There are 9 hidden switches. A switch that is on adds its own fixed numbers to the row, and there is some noise. The rows also spread widely along 10 directions, which tell nothing about the answers.
(in the rows, 128 means zero)
Some rows, each with its switches (1 for on, 0 for off) after it:
[137 139 144 119 171 115 132 112 147 129 104 138 130 136 123 126 118 129
 125  69 123 114 137 125 131 103 130 175 159  83 104 149]  1 1 0 1 1 0 1 0 1
[128 144 150 107 143 117 158 135 135 131 156 102 161 112 140 121 117 163
 135 114 124 105 108 115 112 117 142 134 108 103 123 139]  1 1 1 1 1 1 1 0 1
[155 151 140 116 123 127 109 111 138 133 154 125 131 183 151 153 175 121
 135 126 123 105 113 127  89 126 116 148 136 152  94 123]  1 0 1 0 1 1 1 1 1
[ 92  99 132 133  57 165 157  52 123 131 101 138 134 113 170 125 130 130
 122  74 172 161 136 114 137 138 133 115  91  87 132 130]  1 0 0 0 1 1 0 0 1
[146  93 148  82 140 116 201 108 130 130 140 154 178  58 137 150 121 139
 113  64 163  99 144 134 196 136 139 160 121  37 112 141]  0 1 0 1 1 1 1 1 1
[187 160 134 123 110  69 124  96 125  76 133 127 127 125  97 146  86 116
 129 116 101  69 132  77 155 139 106 123 138 123 170 152]  1 1 0 0 0 0 1 0 0
[131 125 117 114 140 129 118 125 172 151 107  94 131 126 143 103 125 152
 135 121 118 152 104 136 101 108 118 138 130 151 114 148]  1 1 0 1 0 1 0 0 0
[192 142 122 142  90  84 107  73 115  97 160 129  96 154 120 125 117  89
 123 121 155  98 138 117 144 119 110 137 125 163 158 149]  1 1 0 0 1 0 0 1 1
[124 102 128 107  84 132 137 126 150 127 128 127 137  83 125 120 123 140
 127 106 117 113 131 120 141 124 121 121 121 132 111 140]  1 1 0 1 1 0 0 1 1
[109 127 136 109 113 144 139 144 131 163 170 121 137 131 168  84 128 160
 138 109 148 130 102 135  99 108 161 133 109 152 105 128]  1 0 1 1 1 0 1 1 0
[106 161 153 140 152 140  99 135 154  96 125 150 151 172 137 168 114 142
 129  77 116  77 106 105  81 157 117 144 117 162 124 112]  0 1 0 1 1 1 0 0 1
[ 67 131 160 145  87 183 123 162 128 138 149  87 109 126 139 131 146 145
 133 184  84 122 125 119  60 106 138  92  97 147  71 116]  1 1 0 1 1 1 1 1 1
[ 99 126 147 145 140 172 127  95 159 124 114 124 189 124 165 191 148 150
 146 111 167 145 140 147 123 163 110 133  87  76  94 101]  0 0 0 1 1 1 1 1 1
[154  56 104  76  46 160 159  93 149 138 154 166 121  80 143 134 194  96
  97 110 147 105 136 144 164 130 105 141 134 162  89 141]  1 1 0 1 1 1 0 0 1
[118 121 142 111 115 144 143 162 119 137 165 140 116 128 146  99 120 132
 120 107 143  98 111 136 113 107 158 143 112 144 103 139]  0 0 0 0 1 1 1 1 1
[110 144 138 111 112 112 139 111 147 129  97 101 151 120 146 100  77 180
 140  72 106 133  94  85 108 133 139 119 109 120 158 151]  1 1 1 0 0 1 0 0 0
[173 128 136 127 167 110 130 120 122 117 170 162 104 117 110 136 130 102
 111 134 172  86 152 161 173 106 128 178 155 129 111 141]  1 1 1 1 0 0 1 1 0
[127 138 131 125 123 129 122 105 145 115 119 142 132 132 142 127 106 147
 123  87 145 112 115 119 124 139 123 139 122 151 142 139]  0 1 1 1 0 1 0 0 0
[122 102 140 145 124 163 132 111 130 128 160 131 142 112 134 189 166 107
 127 174 154 120 155 156 140 144 115 128 114 121  91  93]  1 1 0 0 0 0 0 1 0
[ 87  81 133 122 112 190 124  96 177 125  90 166 148  91 134 173 172 130
 123  91 137 127 149 147 145 150  94 154 138 114  70 122]  1 1 1 1 1 1 0 0 1
[118 159 150 145 145 118 105 107 162 102  82 101 145 116 120 153  94 163
 149 119 105 122 131 109 126 141 100 125 124 109 122 141]  1 1 1 1 0 1 1 1 0
[159 122 119 170  77 117  98  83 127  53 139 166  80 119 100 132  96  78
 108 132 176  81 151 129 176 144  87 125 114 187 166 154]  0 0 0 0 1 1 0 0 0
[116 115 112 113 116 151 108  76 194 140  66 124 178 141 174 150 139 154
 149  65 132 166 104 124 112 165  96 134 120 134 119 124]  1 0 0 0 0 1 0 0 0
[115 142 144 148 141 140 118 120 120 143 155 134 115 171 154 123 134 122
 127 113 168 130 128 145  94 106 148 146 113 137 108 113]  1 0 0 1 1 0 0 1 1

New rows, each followed by its switches (1 for on, 0 for off):
[118 104 141 138 125 149 145 122 128 111 151 154 136  91 121 152 132 118
 111 120 159 102 154 146 152 129 125 141 114 108 112 122]  0 1 0 1 1 0 0 0 1
[108 126 140 128 119 149 123 109 161 116  93 104 152  97 131 149 125 156
 144 124 111 133 131 118 129 137 106 127 114  95 112 138]  1 1 1 0 0 1 1 0 1
[155 103 124 109 117 122 146 103 152 147 136 109 155 108 149 133 142 134
 129 108 158 140 126 146 140 131 120 144 108 109 117 136]  0 1 0 0 1 1 0 1 1
[115 162 148 171 128 135 106 110 123 108 162 101 140 174 152 144 108 137
 140 134 147 120 120 115  76 137 132 114  79 140 155 106]  0 1 0 0 1 0 0 0 1
[123 153 152 157 164 121 143  76 127 108 112 114 154 138 145 157  96 132
 136 116 172 141 142 127 142 135 129 134 102  55 146 126]  1 0 0 0 0 1 1 0 0
[ 84 145 161 124 105 157 112 132 144 109 106 137 131 134 132 154 129 152
 135  94  77  89 121  91  95 137 118 122 131 136  88 129]  1 1 1 1 1 1 1 1 1
[173 122 132 120 123 102 139  64 136 134 128 130 139 136 148 150 147 120
 125  95 162 128 137 134 152 139 111 155 133 105 130 139]  0 1 1 0 1 1 0 1 0
[101 128 143  93 120 155 149 157 144 115 151 156 181 123 157 151 111 161
 128  73 125  79  96 106 108 157 147 129  98 133 128 113]  0 0 0 0 0 1 1 0 1
[ 78  98 143 106  79 186 136 154 138 140 147 144 128 116 145 134 163 142
 120 118 101  95 113 119  89 129 139 125 124 166  78 119]  1 1 1 0 1 1 0 0 1
[ 93 125 126 149  91 167  82  84 185 100  66 135 138 137 141 159 139 131
 139  98 114 133 127 113 111 161  75 117 122 162 107 125]  1 0 0 1 1 1 0 0 0
[128 140 125 111 137 134 120 115 165 134 124 132 150 151 161 108 116 150
 136  66 148 124  98 125 105 127 125 156 117 142 125 139]  1 0 0 1 1 1 1 0 1
[109 133 140 111  95 124 119 116 155 125 109 129 154 141 147 129 101 157
 142  58  95 107 102  85 102 152 129 119 123 149 130 126]  1 1 0 0 1 0 0 1 0
[146 108 129 113 115 119 163 114 142 142 143  89 160  77 144 135 126 150
 130 148 151 142 126 139 145 129 125 114  96 102 125 134]  0 1 0 1 0 1 0 1 0
[159 123 129 121 124 113 137 102 136 109 139 154 122 122 124 135 126 111
 108  89 156  93 132 133 146 123 114 159 132 137 135 147]  0 1 0 1 1 1 0 0 1
[115 109 142 142 128 145 147 131 134 109 168 124 148  86 127 149 126 127
 124 161 175 110 144 155 151 130 126 122  83 114 113 118]  1 0 0 1 1 1 0 1 1
[ 71 104 137 137  77 183  95 156 141 107 136 186  95 133 128 131 128 114
 117 108 118  79 127 126 112 141 127 124 135 212  90 116]  1 0 0 0 1 0 0 1 0
[149 126 143 119 115 116 154 114 118 129 150 124 110 108 123 122 143 120
 120 143 140 106 142 132 151 102 129 140 139 107  96 147]  1 0 1 1 1 1 1 1 0
[113 154 153 189 164 136  93 115 124  75 117 152  84 144 106 151  83 101
 123 144 164  97 161 144 146 122 119 150 126 127 128 135]  1 0 0 0 0 1 1 1 0
[168 137 122 128 116  92 117 120 152 104 161  99 160 123 126 126 104 139
 148 138 144 108 115 125 133 140 112 120  94 149 156 131]  1 0 0 0 1 0 0 1 1
[ 81  99 139 114 132 175 143 169 133 137 162 161 135 107 139 126 118 141
 115 103 142  97 116 145 114 122 163 147 115 147 108 113]  1 1 0 0 0 0 0 0 1
[ 98 109 137 107 152 172 119 185 160  98 153 197 133 102 112 149 127 132
 113 103 140  52 121 150 141 137 125 170 140 175  89 124]  1 0 1 1 0 1 1 0 1
[ 85  97 142 110 114 155 151 187 117 136 154 155 112  88 118 116 122 133
 114 134 114  92 129 136 135 107 160 130 136 144  82 124]  1 0 0 0 0 0 0 1 0
[119 130 118 107 114 116 125 165 160 148 131  89 144 115 139  71 103 174
 140 105 111 139  95 122  88 102 137 121 106 151 125 148]  0 0 0 1 1 0 0 0 1
[159 132 134 135 101 114 113 127 127  89 169 140  93 127 103 146 135  94
 112 156 128  64 134 126 133 119 105 130 126 184 120 139]  1 1 0 1 1 1 0 1 1
[104 122 157 127 152 134 154 142 140 119 138 129 171  94 136 152 101 157
 129 108 141 103 128 131 137 147 136 131  99  97 115 118]  0 1 0 1 1 1 0 1 0
[128 156 148 116 188 124 125 140 164 136 142 120 163 154 147 133 129 161
 137  94 125 105  99 127  91 127 131 162 131 135 104 129]  1 1 1 1 1 1 1 0 0
[128 117 114 157  98 161  70  82 165 115  95 150  74 145 135 123 146  93
 124 113 159 135 149 155 132 116  84 154 141 176  93 150]  1 0 0 1 1 1 1 1 1
[128 137 140 133 118 120 123 106 153 125 109  80 163 110 138 155 121 164
 150 144 114 143 121 118 118 147 106 110 104 110 129 130]  0 1 1 0 0 1 0 1 0
[ 93 120 161 113  73 162 170 154 102 126 193 130 155 121 150 165 167 141
 121 156 107  83 113 102  90 145 148  91  95 140  96  98]  0 0 1 0 1 1 0 0 0
[135 153 165 163 136 115 132 115  89 113 155 121 104 143 112 162 134 105
 118 155 128 100 161 123 119 103 133 133 125  93 107 121]  0 1 0 1 1 0 0 1 1
[140 122 132 131 126 111 142 107 133 138 129 107 118 107 136  96 104 137
 124 106 166 146 133 145 138 100 135 143 108 108 133 155]  0 1 0 1 1 1 0 1 1
[147 137 120 139 162 113 108 101 176 116 109 126 145 140 135 131 120 130
 136 103 158 127 122 145 132 134  97 156 129 144 128 139]  1 0 0 1 1 1 0 0 0
[121 169 165 151 173 108 111 142 112 134 105 115  62 176 103 126 119 108
 119 135  84 112 138 124  88  67 145 161 172 112  89 150]  1 1 0 0 0 1 0 1 1
